The rows come from 4 hidden closed curves, with some noise, and rows from the same curve form a group. Each curve winds through 6 dimensions. The rows are also pushed far along 4 directions, which tell nothing about the answers.
In the rows, 128 means zero.
Known rows, each followed by its group:
[119 138 104 163  89 170 157 115  85 112  93 138 128 157 116 118 115 125]
Y
[168 142 179 129 180 152 100  83 110 116 100 144 108  64 127  99 121 171]
N
[125 140 166 110 146 116 121 129 138 139 111 137 129 135 135 136 149 124]
N
[147 130 117 128 134 128 116 129 106  93 132 117  91 102 158 111 129 147]
Q
[166 126 131 149 144 110 106 152  96 102 129  88 114  80 155 126 149 172]
Q
[135 111 151 128 127 148 132  83 141 118 107 177 149 148 112 115 107  93]
Q
[176 119 192  80 178 115 109  77 202 165 171 158 130 100 111 161 160 136]
K
[138 133 124 124 120 112 120 145 111 147 142 105 111 121 124 160 161 173]
Y
[113 129 125 103 157 100 137 130 165 149 153 125 151 133 127 143 126 116]
K
[148 124  95 175  81 170 143 153 102  88 104 112 145 155 138 130 108 113]
Y
[114 150 149  61 129  84 126 117 153 153 185 125 126 129 149 152 180 164]
Q
[153 131 142 140 130 157 119 145 120  98 112 119 116 130 146 127 116 123]
Y
[ 85 102 102 101 135  90 139 125 156 164 154 145 132 168 101 150 122  99]
Y
[141 107  96 150  81 134 137 131 135  96 129 136 159 147 137 118 112  88]
Y
[141 131 129 107 146 108 114 125 132 121 149 124  86 101 147 127 148 147]
Q
[130 139 125  94 126 112  92 147  96 137 136 104 116 114 137 151 152 207]
Q
[120 122 121 139 117 159 149 106 128  94 113 151 173 158 132 104  81  93]
Y
[135 140 157 110 167 146 147  94 177 137 128 156 147 137 121 131 110  95]
K
[ 88 118  94 123 164  74 118 158  98 209 134  95  84 114  76 173 160 193]
Y
[148 150 160 140 161 132 131 108 106 108 126 113 152  80 145 102 128 165]
N
[ 89 124 124 141  87 130 176 119 131 106 120 148 185 199 144 117 119  63]
Q
[157 133 151 144 139 132 122 126 149 117 126 123 150  96 137 112 123 114]
K
[175 148 167 149 149 165 134 112 159 142 129 120 140  94 114 137 130 132]
N
[129 106 129  93 139  94 104 127 160 138 154 137 132 121 133 138 137 126]
N
[111 122 109 173 107 161 136 141  57  90  62 124 151 156 130 106  96 134]
Q
[126 129 115 107 135 134 110 123 118 152 134 125 116 115 108 142 128 176]
N
[159 134 168 143  90 177 134  84 117  44 124 155 169 124 178  70 108 104]
K
[117 148 138 103 151 125 135 120 173 212 124 142 123 138  70 177 144 132]
K
[ 76 122  75 135  79  99 177 155 128 144 159 118 101 192 130 152 155  87]
N
[130 143 172 104 164  94 127  94 132 136 152 138 106  92 140 113 160 147]
N
[177 155 180 154 147 218 106 126 114  98  58 137 123 111 127 113  90 132]
Y
[135 142 133 142 133 168 162  83 133 110 105 163 131 142 121 109 101  94]
K
[138 128 155 137 145 190 141  88 156 124  90 171 164 152 101 118  77  84]
Y
[144 106  92 150 111 150 111 137  90  62 106 122 143 122 157  95  88 132]
N
[136 139 180  49 176  78  97  94 180 143 189 140 135  82 155 122 156 156]
Q
[150 129 111 162 135 179 109 166  90  94  76 106 102 124 138 125  97 141]
K
[ 97 131 133 126 181 114 124 141 144 206 105 123 106 117  73 153 131 134]
N
[105 144  81 138  94 139 174 136 113 105 129 125 128 179 145 134 118 104]
K
[121 151 116 112  93 113 176 112 148 108 172 133 150 166 161 137 149 105]
K
[177 142 179 118 120 143 125 109 179 133 147 139 155 120 132 146 152 116]
Y
[187 122 173 132 160 139 105 102 144 123  99 149 131 102 121 140 136 136]
N
[140 126 112 124 151 120 104 138 102 116 127 113  73  92 141 121 134 166]
Q
[120 134 105 172 117 162 153 145 107 139  94 121  90 147 105 137 122 110]
N
[119 114 121 101 126 140 123 108 155 119 135 158 155 148 126 120  96 105]
Q
[161 138 109 168 134 170 138 128  73  29 104 101 168 103 185  77  72 148]
K
[114  98  80 145 128 119 131 143 100 108 128 120 125 146 124 128  99 129]
Y
[129 138 150 121 126 104 142 103 158 144 148 145 134 113 124 118 148 107]
K
[126 119 136 126 104 117 117 146 117 111 122 128 127 150 147 131 143 119]
Q

New rows. What belongs after each?
[141 140 154  89 133 137 121  97 161 152 157 144 139 117 120 142 143 149]
N
[ 83 114  92 101 104  89 116 136 114 142 134 137 126 149 120 126 129 135]
Y
[147 137 149 162 101 150 145 109 152 117 105 146 160 118 129  99 127  76]
Y
[158 121 153 124 125 127 119 119 134  96 111 142 157 138 152 130 134 117]
N
[142 143 163  89 108 105 142  93 143 118 166 144 164 149 156 145 172 144]
N
[124 151 131  88 163  75 117 136 118 153 162 103  83 100 140 153 173 191]
K
[116 120 101 154  92  96 142 150 127 125 136 110 148 125 139 114 143 101]
Y
[ 58 110  62 105 133  69 115 179  93 220 120 108  61 166  69 197 165 177]
N
[ 84 118  88 115 105 108 116 146  96 134 114 132 122 150 120 124 117 139]
Y
[ 98 131 152 139 157 160 127 123 131 189  53 158 129 157  63 147 111 109]
Q
[145 135 108 157 133 184 112 145  96 131  91 108 112 105 103 130 100 167]
N
[118 152 125 115 134 154 132 125 117 125 114 128 121 130 136 123 119 145]
Q
[114 152 149  99 153 153 132 110 158 148 117 149 124 133 121 126 116 116]
Q
[ 75 105  58 127 120  98 126 167  83 186  98 119  91 178  76 183 139 164]
N
[142 134 132 111 143 139 106 100  96 124 126 130 130  96 121 122 124 196]
N
[137 134 138 136 104 113 167 116 151 115 171 128 124 142 152 131 162  93]
N
[151 129 136 152 136 130 138 123 128 132 130 123  99 113 123 137 147 125]
N
[166 122 150 134 111  99 145 102 132  77 173 119 174 112 177 114 157 130]
Q
[109  98 112  75 100  52 135 128 183 118 214 134 158 156 172 136 160  90]
N
[161 130 100 123 126 122 110 130  90 104 149 100 111  93 146 138 142 202]
Q
[145 102 105 152 131 132 108 148  96 109  78 126 124 137 122 139 116 136]
N
[133 100  99 159 137 117 114 130  72 121  99 119 127 114 107 127 116 166]
Q
[113 128 112 125 145 127 127 107  93 140 117 131 127 119 107 126 120 172]
N
[120 113 117 111 141 100 108 151 146 140 141 117 131 121 132 137 131 128]
N
[151 124 126 124 123  97 110 151 122 137 155  97 117 104 134 156 165 171]
Y
[155 112 144 144  97 151 170  92 186 101 129 174 169 184 135 136 125  32]
N
[122 145 112 114 119 109 147 128 135 151 149 120 134 137 122 152 147 145]
K
[ 94 121 123 101 110  59 155 117 181 170 183 143 131 146 121 138 168  80]
K
[126 155 186  93 161  76 124 112 135 139 161 120 115  96 161 120 181 153]
N
[148 128  84 135 121 123 123 145  87  98 146  94  92 104 152 135 139 184]
Q
[131 138 143 135 158 134 137 110 112 155 124 122 122 113 105 140 139 165]
Y
[166 149 154 140 129 171 158  95 142  48 131 133 201 127 184  87  88  98]
K
[135 121 134 140 172 139 123 122 145 210  84 142 110 129  43 183 133 144]
N
[130 131 121 124 168 126 129 127 124 124 123 120 130 114 131 125 108 142]
K
[ 90 109  98 110 115 118 113 173 143 158 119 125 129 173 111 157 117 107]
Q
[139 133 151 143 105 122 141 108 163 136 125 148 150 115 126 111 145  80]
Y
[125 129 111 141 149 158 118 151 137 187 105 115  96 118  73 159 119 145]
N
[150 166 174  97 136 170 120 101 140 132 118 142 142 123 133 137 135 159]
Q
[109 120  90 114  69 120 161 127 143 100 187 124 160 170 161 127 134 103]
N
[162 146 150 155 147 147 128 123 109 125 115 113  94  90 126 126 144 154]
N
[113  83  69 147  67  94 167 141 136  84 150 138 157 202 158 140 130  55]
N
[140 125 153 117 170 140 111 104 138 142 114 145 135 110 104 128 105 143]
Y
[158 105 131 127 122 100 128 116 143 106 142 138 142 134 147 141 148 112]
N
[169 138 171  89 120  95  93 133 127  63 183  99 176  87 211 105 154 174]
Q
[104 146 108 119 116 147 147 130 119 110 125 127 130 150 148 119 115 123]
Q
[130 108 104 150 125 138 115 154  96 111  73 128 128 152 123 139 110 123]
N
[154  98 120 113 153  54  86 145 105 126 146 104 106  90 141 152 171 186]
N
[140 155 165 142 138 175 146 111 151 161 100 146 102 135  98 143 136 106]
N
[115 125 127 118 126  73 131 127 148 153 161 124 125 110 127 125 158 119]
K
[128 141 131 109 114 109 127 126 100 123 140 119 127 135 146 144 160 173]
N
[107 143 133 141 139 125 144 127 100 119 110 124 107 129 138 107 132 125]
N
[136 133 175 109 167 135 102 125 155 173  78 153 120 136  96 158 138 123]
N
[136 144 152 135 171 122 124 114 108 137 121 114 134  82 125 115 131 171]
N
[138 142 144 128 124 136 154  81 113  87 144 138 173 121 156  97 123 140]
N
[122 131 174  50 159  92 117  86 206 154 181 163 148 120 137 130 142 109]
Q
[109 100  82 125 128  77 119 134  86 104 150 114  99 114 147 113 136 156]
N
[128 121 112 138 179 102 105 164 131 218 125  91  74  86  62 179 152 180]
N
[158 108 132 113 140  88 123 127 160 108 184 113 147 109 160 137 146 126]
K
[ 81 123 107 126 126  92 166 129 142 154 152 127 144 158 119 134 135  98]
N
[106 117 129  93 162 137 104 117 166 174 111 160 121 137  84 139  98 115]
Q
[ 80 124  83 139  74 109 184 147 137 135 161 125 112 196 136 147 152  73]
N
[118 146 150 145 158 151 137 111 109 135  87 140 100 117 114 107 118 123]
N
[ 83 129 111 140 114 124 171 121 124 124 123 145 115 170 132 113 123  77]
N
[140 121 127 143 148 118 142 125 148 172 127 125 130 126  88 166 143 131]
N
